The rows are grouped in 2 ways, from coarse to fine. Each group lies inside one group of the grouping before and may be the whole of it. The rows also spread widely along 3 directions, which tell nothing about the answers.
In the rows, zero is written as 128.
Some rows, each with its group in each grouping after it:
[186 103 116 112 118 172  77 120 145 145  96  76 105 161 167  92 135 117
 143 176 135 118 136 117 174  90 141 103 124 140] : Domer til
[156  90 106 159 132 160  74 130 154 142  95 106 104 170 174 105 122 128
 155 175 127 107 143 151 176  85 145 100 154 125] : Domer vime
[167 112 105 164 121 134  56 144 128 108 105 109 129 168 156  99 115 146
 100 116 137 115 148  96 159  65 123 116 141 122] : Domer zan
[175 112  94 157 151 112  86 105 123 105 103 115  34 171 152 118  97 105
 188 210  98 129 118 174 164  75 137 122 159 116] : pilak fet
[175 101  91 124 139 153 106 151 125 117 116  72  99 154 145 126 105 106
 162 202 143 116 151 143 159  99 113 119 125 138] : pilak Nar
[150 121  71 171  77  80  63 149 120  67  94 118 127 156  89  92  68 169
 118 133 164 125 155  76 142  80 121 105 159  98] : ropas vab
[181 119  55 130  79 121  90 153  99  95 121 116 136 179 133  96 111 151
 132 138 113 169 122 101 152 104 136 137 165 116] : ropas pamez
[177 136 107  69 110 154 150 181 105 122 110  69 167 139 157 104 136 106
  85 135 203 102 148  73 135 101  99 104 106 164] : pilak niv
[184 136 100 119 122 129 115 151  98 109 108  92 103 150 147 111 112 107
 135 159 143 119 150 121 152  81 105 122 139 155] : pilak fet
[163 106  66 132  87 107  79 147  99  97 108 114 128 163 114  93  92 153
 124 151 142 146 149  99 147 101 130  98 158 117] : ropas pamez
[160  94  59 145 109 111  71 129 112  95 109 111  95 175 128  98  96 150
 163 174 112 151 123 131 157 100 151 109 179 102] : ropas pamez
[169 114 109 146 136 154  66 141 130 143 108 118 118 168 167  90 135 139
 118 147 134 121 129 112 172  86 137 118 137 130] : Domer zan
[161  92 112 181 143 112  34 107 151 115  73  91  75 153 153  99  86 125
 147 191 143 102 151 154 158  70 150 104 150 104] : Domer til
[160 122 102 112 140 127 116 144 125 111  98  80 124 144 151 113  94 112
 126 164 184 105 140 110 140  94 116 112 137 129] : pilak niv
[174 114 101 160 123 143  56 143 125 107 111 113 118 171 159  91 120 139
 106 118 129 131 130 104 159  73 124 118 150 124] : Domer zan

New rows, each followed by its group in each grouping:
[136 108  88 168 108  78  66 133 119  68  69 105 115 146 108  71  38 158
 136 193 201  98 188 124 128  79 135  62 159 100] : ropas pamez
[179 131  93 128 116 120 105 139 114  97 111 107  79 148 140 107 114 110
 136 151 125 126 136 124 142  74 110 126 149 136] : pilak fet
[174 138 110  95 119 154 130 155 108 130 115  76 107 144 149  98 120  99
 139 183 147 103 161 124 161  87 110 101 133 166] : pilak fet
[145  94  60 181 115  80  52 118 124  85  90 122  83 169 116  96  66 156
 166 190 135 144 152 132 139  79 154 106 175  80] : ropas pamez
[186 120 115 112 122 202  95 151 122 168 142 101 133 178 188 106 171 128
 120 137 111 138 111 110 187  94 126 121 144 157] : Domer zan
[169 107  97 144 150 113  95 129 124 109 109  98  56 163 149 114  97 104
 180 204 112 121 128 162 154  82 133 120 155 127] : pilak fet
[193 136 102  26 115 214 171 189 103 172 155  66 158 156 194 123 170  93
 119 128 150 142 113  76 174 118 110 131 108 179] : pilak niv
[178 126 112  88 133 168 135 158 107 145 127  74  93 167 169 110 137  95
 150 191 128 114 130 134 176  98 124 100 130 159] : pilak fet
[168 109  81  97  79 154 108 158 100 127 132  91 134 171 137  91 122 142
 149 169 138 147 131 102 162 108 137  99 150 139] : ropas pamez
[170  96  92 155 127 173  80 125 153 145 110 114  96 177 188 117 147 133
 153 144  87 141 115 141 183  89 145 139 150 128] : Domer vime
[157  86 110 149 135 176  92 140 152 147  94 103 111 163 183 106 126 127
 147 174 128 112 143 147 176  87 160 102 147 138] : Domer vime
[144  95  82 173 103 113  66 124 140 103 111 111  66 182 104 116  89 150
 185 175 101 145 117 127 176  94 150 116 180  89] : ropas vab
[171 124  89 129 134 125 107 136 113 109 111 101  75 158 141 105 106 109
 154 177 116 124 133 131 154  78 117 127 143 132] : pilak fet
[174 106  78 137 128 132  88 146 110  90 110  78 105 161 134 127 106 109
 138 175 149 123 158 123 146  86 108 133 138 113] : pilak Nar
[164 134 122 113 127 121 130 160  96 108  94  82 105 133 148  97  95 102
 137 190 176  86 171 127 144  77 105  82 132 155] : pilak fet
[160 126 107 178 122 103  50 150 131  86  70 112 147 144 144  81  90 158
  77 121 193  89 179  87 141  66 113  92 142 118] : Domer zan
[181 108  87 170 150  95  77 102 137  97 108 115  35 175 152 117  98 105
 182 187  80 154 109 164 154  70 139 154 174 102] : pilak fet
[161 111  74 156  86 119  85 141 128  91 120 113 105 179 116 111  95 164
 160 151 118 146 123  92 173 102 135 133 170 105] : ropas vab
[184 102  79 122 141 149 102 145 113 117 123  73  89 167 148 131 128 107
 165 188 110 144 125 142 169 101 124 151 136 124] : pilak Nar
[177 138 104 129 119 122 115 141 109 109 110 100  88 155 149 110 113 104
 138 167 129 122 133 120 151  78 118 130 143 141] : pilak fet
[163 112  57 142  93 124  78 136 113 100 120 121 108 172 137  99 104 161
 154 164 107 172 122 116 151 106 146 121 169 102] : ropas pamez
[152 131  94 116  84 161 112 150 124 126 122  85 122 165 119  92 106 146
 162 170 154 120 145  98 188 115 132  92 151 145] : ropas vab
[179  99 110 169 122 116  37 113 149 119  75 103  90 158 158 100  97 128
 133 168 141 116 150 126 156  72 135 113 144 109] : Domer til
[173 127 105 131 133 112 102 146 112 107 106  97  88 148 142 104  99  98
 145 177 143 110 141 136 149  74 111 109 143 141] : pilak fet
[167 119 107 134 146 131 103 127 123 113 103  97  67 161 148 109 103 113
 166 199 131 110 147 149 153  79 129 106 140 136] : pilak fet
[197 131  79  93 110 151 115 180 102 119 117  64 155 147 142 123 119 110
 110 154 166 121 160  98 154  95  90 129 117 148] : pilak Nar
[187 125  94 129 135 129 109 133 106 115 117  97  69 168 151 108 114 102
 163 180 110 134 125 145 154  87 119 131 154 134] : pilak fet
[210 107 100  97 106 182  81 123 127 153 126  91 112 175 179 113 165 122
 144 143  86 146  98 107 182  99 132 138 140 138] : Domer til
[158 106  93 146 154 112  93 129 143  94  93  97  79 172 145 121  89 100
 160 181 140 126 132 140 143  79 132 131 156 105] : pilak niv
[172 117 118 137 134 174  79 143 122 137 104 102 134 164 166  81 133 133
 111 144 153 107 152 107 167  95 122  91 132 140] : Domer zan
[197 137  75 110  92 132 113 177  98 104 120  83 143 147 140 123 120 107
  95 126 151 141 154  83 146  93  77 139 119 135] : pilak Nar
[186  96  77 146 147 133  90 123 131 108 121  85  80 184 145 144 112  97
 185 198 107 143 116 156 169  93 130 145 143 110] : pilak Nar
[172 123 114 122 141 129 108 142 118 121 116  90  74 155 159 111 106  97
 163 204 136 114 149 144 160  77 123 106 144 145] : pilak fet
[175  85 113 156 134 143  49 105 151 143  97  90  78 173 168 107 118 122
 159 189 115 112 127 147 166  90 150 117 147 119] : Domer til
[156 121 122  93 113 198 120 175 132 158  93  79 163 141 181  84 129 131
 101 158 191  83 171 104 174  96 124  78 118 170] : Domer vime
